Each cloud of rows lies close to a flat space through zero, with a little noise off it, and is much wider in some directions of that space than in others. After each cloud: how many dimensions does that space have?
(in the rows, 128 means zero)

[[143 114 178 206  90 134 161 120 143 142 147  99 104 151  97 163 168  70
  109 150 106]
 [148 102 115 155 137 138 155 117 105 111 124 103 156 142 104 157  90 153
  124 139 116]
 [133 133 116 164 146 139 167 134 108 108 118 116 149 131 122 133 112 113
  119 120  96]
 [143 128 115 166 134 140 152 111 130 100 132  95 156 151 118 141 102 135
  138 111 112]
 [137 138 107 111 142 130 125 143 115 150  98 154 126 116 127 134  89 142
  104 129 115]
 [142 152 127  63 131 125 109 148 133 145 116 130  96 114 142 119 122 113
  153  99 119]
 [108  85 120  80 143 110 124 152  90 163  93 192 128  94 145 109 120 137
   92 145 129]
 [129 134  98  82 157 133 142 157 102 160  99 151 126 101 132 112 115 138
  123 129 127]
 [121 147 105 178 114 119  82  76 166 105 165 119 180 166 129 123  55 190
   99 115 144]
 [152 145 127  96 134 137 143 155 142 175 104 121  85 111 126 125 150  90
  150 105 113]
 [119 124 128  71 151 123 139 173  87 143  80 177  99  90 149 119 147  96
  122 129 107]
 [158 111 134  92 112 130 118 127 134 161 121 117 102 131 113 158 113 144
  148 136 139]
 [139 117 169 136  75 130 142 117 110 122 160  98 105 162 103 186 142 131
  146 184 152]
 [128 125 141 112 106 122 141 131 128 164 146 119 110 135 130 124 143 111
  134 132 140]
 [124 109 124  44 138 115 116 166 112 201  93 179  89  84 144 103 142 118
  118 131 134]
 [136  69 137 135 118 119 104  98 129 123 141 121 148 137 109 148  95 169
  117 141 138]
 [136 136 120 133 127 137 157 129 128 115 123 111 130 142 136 135 138 121
  161 113 127]
 [153 145 184 148  62 133 125 108 150 121 171  78  86 172  99 193 154 111
  159 162 145]
 [133 141 128 101 146 140 189 186 103 168  71 155  79  97 145 119 193  52
  143 121 100]
 [131 185 125  79 133 137 121 153 148 139 125 120  87 111 141 107 174 102
  171 109 138]
 [142 112 127  78 125 123 103 132 127 157 122 135 112 117 120 137 105 153
  131 132 139]
 [113 156 140 115 127 126 122 147 127 138 133 141 106 113 134 110 160 103
  119 136 129]
 [165 165 150 126  58 128 106 104 165 176 170  86  90 178 101 183  95 150
  144 151 159]
 [129 129 120 140 143 133 137 125 140 121 126 118 137 125 132 111 141 118
  138 108 121]
 [140 126 155 119  82 121 138 127 130 173 142 123  92 152 125 156 133 112
  132 147 139]]

10

[[ 78 123  99  88  95 108 127 109  88 192 173 147  99 119 150 106 125 120
  145  58 131]
 [133 117 164 174 109  93  88 156  38  92 138  92 115 133 136 168 161 127
  156  72 109]
 [132 161 120 113 111 121 178 126 132  89 147 170 102 100 135 139 155 120
   90 153 107]
 [133 162 179 165  99 132 153  77 121 139 153 118 115 118  97 126 146 156
  151 142 136]
 [161 143 149 165 134 116 145 167 140 113 119 130 121 102 147 122 148  94
  115 153 121]
 [139 117 152 151  87 173 109  91 166  95 141 119 142 155 139 114  59 136
  183 110  78]
 [177 163 140 133  74 137  62 147 111 124 128  95 118 168 166 102  88 153
  152  68 175]
 [107 105 142 125 112 118 150 125  95 112 108 143 133 147 151 114 157  98
  157 119 125]
 [ 87 124  81 109 121 148 144  98 154 146  90 131 131 116 139  66 145 118
   96 181 163]
 [131 155 124 128 112 144 143  83 171 140 144 137 104 160 147  93 160 130
  135 129  97]
 [116 110 152  98 127 134  96  73 164 154 148  94 165 159 165  93 101 151
  119 112 102]
 [117 135 155 107 150 100 119  83 134 195 159 141  80 174 162 151 138 178
  173  97 114]
 [138  95 131  99 133 143  61 151 155 138 156 138  91 178 147 142 129 129
   63 118  95]
 [ 54 109 155 115 120  65 109  89  85 123 156 184 112  79 143 131 158 137
  167 111 109]
 [139 101 117 134 137 104 179 161  72 106  84 142 113  97 168 144 138  94
  163 117 139]
 [111 201 116 114 162 114 134 141 133 169 126  89 117 128 172 156 121 132
  132 118 161]
 [163  95 102 135 143 112 139 146 145 145 109 107  90 131 141 139 133 122
  119  95 123]
 [169 133 131 183 123 144 141 133 109 137 115 108 125 124  93 125 140 135
  156 142 140]
 [143 165 116 154 113 125  98  99 136 158 147 128 136 139 153 184 172 126
  117 172 113]
 [118 184 113 156 121  78 174 142 147 119 125 114 152 136 135 136 128 154
  116 198 141]
 [178 123 146 128 154 115 145 153 162 145 108 120 118 127 131 101 145 115
  127 104 149]
 [127 137 134 111 144 119 106 110 174  97  92 110 149  96 187 157 121 103
  115 126 134]
 [153 129 177 145 128 149 115 121 146 150 148 136 114 140 113 164 116 135
  136 137 128]
 [116 145 134 163 129 173 120 102 146 111 135 120  86 139 118 104 118 154
  133 161  91]
 [ 87 107 123 117 107 163  92  90 165 154 130 105 113 181 148 139 108 113
  134 106 113]]

18

[[138 125  87 151 131 102 131 145 124 152 125 124  86  94 114 156 102  90
  107 136 107]
 [160 147 174 140 154 141 125 137 116 125 156 115 156 146 137  98 130 111
  128 104 145]
 [ 90 170 206 166 104 167 145 161 139 108 137  84 121 113  88 111 108 121
  106 106 125]
 [137 121 103 132 138 118 127 117 140 149 111 124 114 108 146 169 115 106
  108 137 107]
 [148 144 175 140 135 152 136 145 115 130 145 130 180 146 130  96 132 135
  138 119 156]
 [111 130 149 151 116 129 129 119 135 142 109 100 139 108 104 143 138 148
  141 142 114]
 [117 126 138 119 120 137 141 143 124 107 134 140 121 146 135  96 128 126
  110 117 127]
 [156 135 157 161 119 133 135 125 118  80 168 134 143 165 128 142 138 103
  105 117 131]
 [126 104  90 124 181 124 106  99 156 122 104 110  92 138 159 142 115 111
  115 135 142]
 [118 155 193 148  97 142 124 108 141 117 108 100 162 113  98 147 135 149
  164 134 121]
 [136 131 171 140 148 130 125 129 103 170 152  88 151 120 138 114 157 130
  121 111  90]
 [134 123 113 128 127 126 104 114 141 120 136 106 101 145 135 154 117 108
  112 127 113]
 [ 86 165 233 164 104 162 115 121 128  48 157  69  94 144 119 131 133 105
  101  93  90]
 [120 128 156 124 148 131 137 100 152 128  98 110 157 121 112 109 145 162
  161 126 148]
 [140 145 156 136 123 139 125 109 155  92 126 120 146 144 103 130 121 132
  152 121 162]
 [122 126  95  77  89 119 142 160 113 163 129 170 128 119 130  98 124 145
  131 126 109]
 [153 162 134 130 110 135 127 119 158  60 156 136  95 145 122 172  91  77
  100 100 139]
 [135 108  84 149 124 102 130 151  94 149 159 133  94 119 131 151 132  99
   89 134  88]
 [125 148 135 140 118 139 116 132 141 109 126 121 118 125 109 144 103 118
  136 130 150]
 [103 120 131 126  95 122 124 124 129 160  99 107 132 109 106 131 137 157
  146 147  93]
 [115 132 133 133 125 142 114 142 124  97 153 119  95 150 138 125 116 105
   98 116 127]
 [209 134 127 155 215 145 115 130 116  31 218 162 130 223 171 102 117  58
   93  87 232]
 [107 132  99 110 114 123  99 125 128 173 110 118 108  91 131 164 117 139
  147 147 106]
 [108 145 167 141  61 131 143 164  99 188 125 110 146  88 112 137 132 134
  115 136  48]
 [160 130 126 133 117 132 135 122 137  79 125 171 162 165 120 120 118 128
  151 138 183]]

12

[[139 144 127 139 102  96  90 143 149 118 129 121 156 121 100 160 107 126
  134 148 131]
 [134 130 129 129 122 118 117 129 136 122 129 122 138 137 125 133 125 134
  136 128 129]
 [111 106 140 113 151 165 160 121 115 139 122 110 111 124 128 125 141 128
  128 127 125]
 [115 125 135 121  84  87  74 153 168 105 116  86 160 105  60 184  91 134
  137 171 131]
 [172 164 106 160 147 125 162 111  90 158 156 201 110 166 214  49 160 118
  103  76 122]
 [129 132 122 133 137 134 145 110 120 140 129 136 121 132 138 109 139 129
  125 118 125]
 [121 132 131 133  61  55  34 163 188  95 125  76 188  90  25 225  64 135
  147 194 146]
 [ 92 100 144 105  82 107  68 156 175  96 102  54 163  72  20 227  82 139
  148 196 128]
 [ 86  86 152 101 169 196 180 119 113 135 115 102  90 110 139 114 145 131
  132 120 117]
 [125 113 137 125 168 177 189 109  90 147 133 147  94 143 178  83 160 124
  112  95 121]
 [120 120 138 127 138 139 133 128 119 127 129 130 115 130 129 118 129 130
  119 123 126]
 [129 138 126 139 126 121 116 126 133 127 132 127 141 126 130 131 121 125
  125 136 137]
 [ 69  79 159  80 151 191 148 135 136 113  92  70 117 100  79 162 122 147
  146 150 118]
 [ 99  92 140 105 153 175 168 125 118 135 115 113 107 117 125 126 142 133
  136 123 119]
 [111 119 134 120  92 101  82 149 170 104 117  77 157 100  57 193  90 128
  143 172 133]
 [109 116 138 116 121 126 122 135 135 118 121 107 130 111 104 156 113 127
  130 140 121]
 [150 157 119 149  86  64  63 143 162 110 138 125 167 134  98 164  95 121
  144 150 147]
 [ 97 111 141 109 102 123  89 149 157 105 110  71 145  94  50 192 100 139
  141 174 132]
 [162 159 119 148 120 100 120 121 127 134 152 162 131 144 163 107 133 113
  125 114 135]
 [148 141 125 135 154 141 156 113 100 146 145 163 110 148 181  73 154 122
  119  97 121]
 [104 108 141 109 122 138 108 142 156 113 114  86 144 105  71 179 106 141
  143 153 127]
 [152 146 114 140 135 120 137 121 117 140 144 157 121 142 155 101 139 120
  121 115 135]
 [160 162 116 154  93  69  76 141 155 120 138 144 162 130 111 152 108 119
  126 140 139]
 [123 133 130 127 109  96  89 138 147 118 124 110 155 111  96 165 113 127
  132 155 133]
 [ 88  90 138  99 156 188 157 129 124 122 112  97 116 113 100 138 131 141
  135 136 119]]

2

[[ 68 134 131 128 119 201 103  96 105 142 137  93 107 160 132 101 136 134
  165  95 110]
 [146 181 117 111  88 120 170 159 127 128 110 123 151  95 156 166 131 112
  115 101 128]
 [116  79 162 104 129 168 178 153 106  92 162 125 126 142  87  92 159 114
  128  65 162]
 [160 141 166 112 152  92 173 146 122 152 156 127 138 112  78 136 136 116
   62 170 161]
 [ 81 158  75 101 110 144 155 127 115 140 113 114 135 156 150 135 127  93
  154  96 124]
 [116 126  80 133 114 106  85 123 135  97  96 111 146 148 170 106 150 130
  172 110 126]
 [ 96 120 124 130 128 146 111 122 114 108 142 112 114 162 149  97 138 114
  158 122 126]
 [142 124 116 122 127 104 144 142 140 121 145 137 138 134 121 128  99 109
  136 134 121]
 [ 91 145 140 125 138 142  87  99 106 145 125 108 114 148 132  77 127 149
  126  89 112]
 [120 140 117 140 110 120 100 117 140 125 116 103 126 126 152 118 122 154
  154 155  98]
 [122 119 106 128 143 139 127 135 123 122 159 141 130 175 136 124 133  81
  167 151 137]
 [164 115 166 117 107 147 169 168 129  97 136 146 137  88 110 131 169 145
  116  74 148]
 [166 136 164 156 141 106  98 140 120 101 152 156 113 120 155 120 134 123
   92 147 139]
 [ 76 136 101 114 134 141 157 134 126 142 163 159  79 148 106 127 114 105
  127 117 129]
 [ 79 141  87 107 137 155 158 119 131 173 120 144  98 138 115 150 130 128
  137 150 119]
 [133 123 129 133 150 115 101 121 133 139 136 146 133 131 121 126 116 120
  136 119 131]
 [142 105 124 113 154 147 157 120 125 159 150 119 169 170 107 143  79  72
  168 160 118]
 [ 99 153  91  91 150 112 170 134 114 165 130 136 129 165 133 115  98  94
  135 152 111]
 [104 144 125 130 127 105  88  96 140 158 100  97 129 107 118 121 110 168
  127 122 106]
 [156 131 149 141 137 117 115 123 118 121 136 146 137 122 122 126 104 111
   91  86 141]
 [138 115 104 152  73 134 138 119 153  98 100  93 127 102 121 152 133 165
  131 144 118]
 [ 82 130 116 137 134 175  99 106 107 127 132 114 100 173 154  98 146 125
  160 138 115]
 [114 146 134 132 129 119 104 128 133 126 166 130 111 139 115  99 128 127
  136 116 125]
 [ 85 142 121 100 133 140 170 127 124 160 156  87 132 145 102 158 130  86
  137 158 149]
 [140 118 129 141 135 148 111 109 129 142 136 137 130 144  95 113 123 142
  129 129 120]]

13

[[106 170 126 135 160 145 128 108 125  93  96  93 129 154 143 165  98  89
  113 116 146]
 [141 116 104  82 125 109 114 150 156 129 126 137 107 120 119 117 148 171
  118 113 165]
 [108 104 122  90 132 195 136 167 157 130  56 154 107 124 127 181 144  97
  123  76 155]
 [122 133 120 146 103 103 102 125  96 128 167 131 142 133 111 153 100 110
  149 147 102]
 [149 124  92 112 123 118 152 140 153 132 143 163  92 107 110 124 135 171
  139 119 138]
 [114 133 100 141 132 103 144 119 110 101 153 137 137 128 102 183  88 190
  130 175 125]
 [153 121 123 141 115 115 122 111 102 128 169 116 137 129 117 144 116 113
  142 137 113]
 [135 121  86 102 146 106 123 144 150 113 130 126  88 111 123 120 121 179
  132 133 143]
 [130 104 144 120 129 166 135 128 127 161 146 168 116 100 124  87 157 143
  153 129  99]
 [115  89 134 103 122 117 130 156 153 161 103 146 126  85 152  82 164 150
  115 124 127]
 [125 135 115 108 146 188 109 127 124 116 138 134 100 112 111 129 123 128
  158 118 126]
 [137 134 107 140 131 101 104 107  98 135 147 118 157 146 120 175 118 115
  154 140 146]
 [ 96 134 151  99 158 172 129 105 133 115 159 153  93 125 121 137 114 128
  117 118 101]
 [144 116 150 142 104 156 138 136 119 178 124 165 162 102 135 102 178 102
  158 118 127]
 [114 119 110 108 146 152 105 147 125  96  96  93 117 113 135 152 112 124
  123 127 141]
 [127 149  97 132 130 111 124 104  84 111 133 122 141 151 113 175  85 120
  145 143 123]
 [111 154 163 145 135 149 153 112 150 138 131 147 134 134 135 115 143 118
  112 116 129]
 [122 110 140 131 132 136 148 139 177 157 151 175  97 119 107  92 158 199
  134 133 125]
 [111 155 124 139 139 125 128 111 127 122 136 132 119 142 123 136 106 126
  132 131 121]
 [123 125 135  85 113 129 101 120 115 160 136 159 135 146 105  94 142 144
  133 115 134]
 [126 122 128 116 138 136 107 100  94 135 122  93 154 122 137 112 122 112
  133 135 132]
 [118 130 138 124 134 160 133  96 129 145 164 147 118 131 106 138 123 127
  138 116 119]
 [112 141 149  88 169 166 120 119 111 100  82 120 120 147 151 112 131 115
  108 120 125]
 [119 121 134 103 148  82 144 120 135 126 106 138 114 145 155 119 126 136
   92 127 115]
 [136 148 116 126 133 143 125 142 129  94  97  96 114 119 148 124 116  86
  123 109 133]]

14
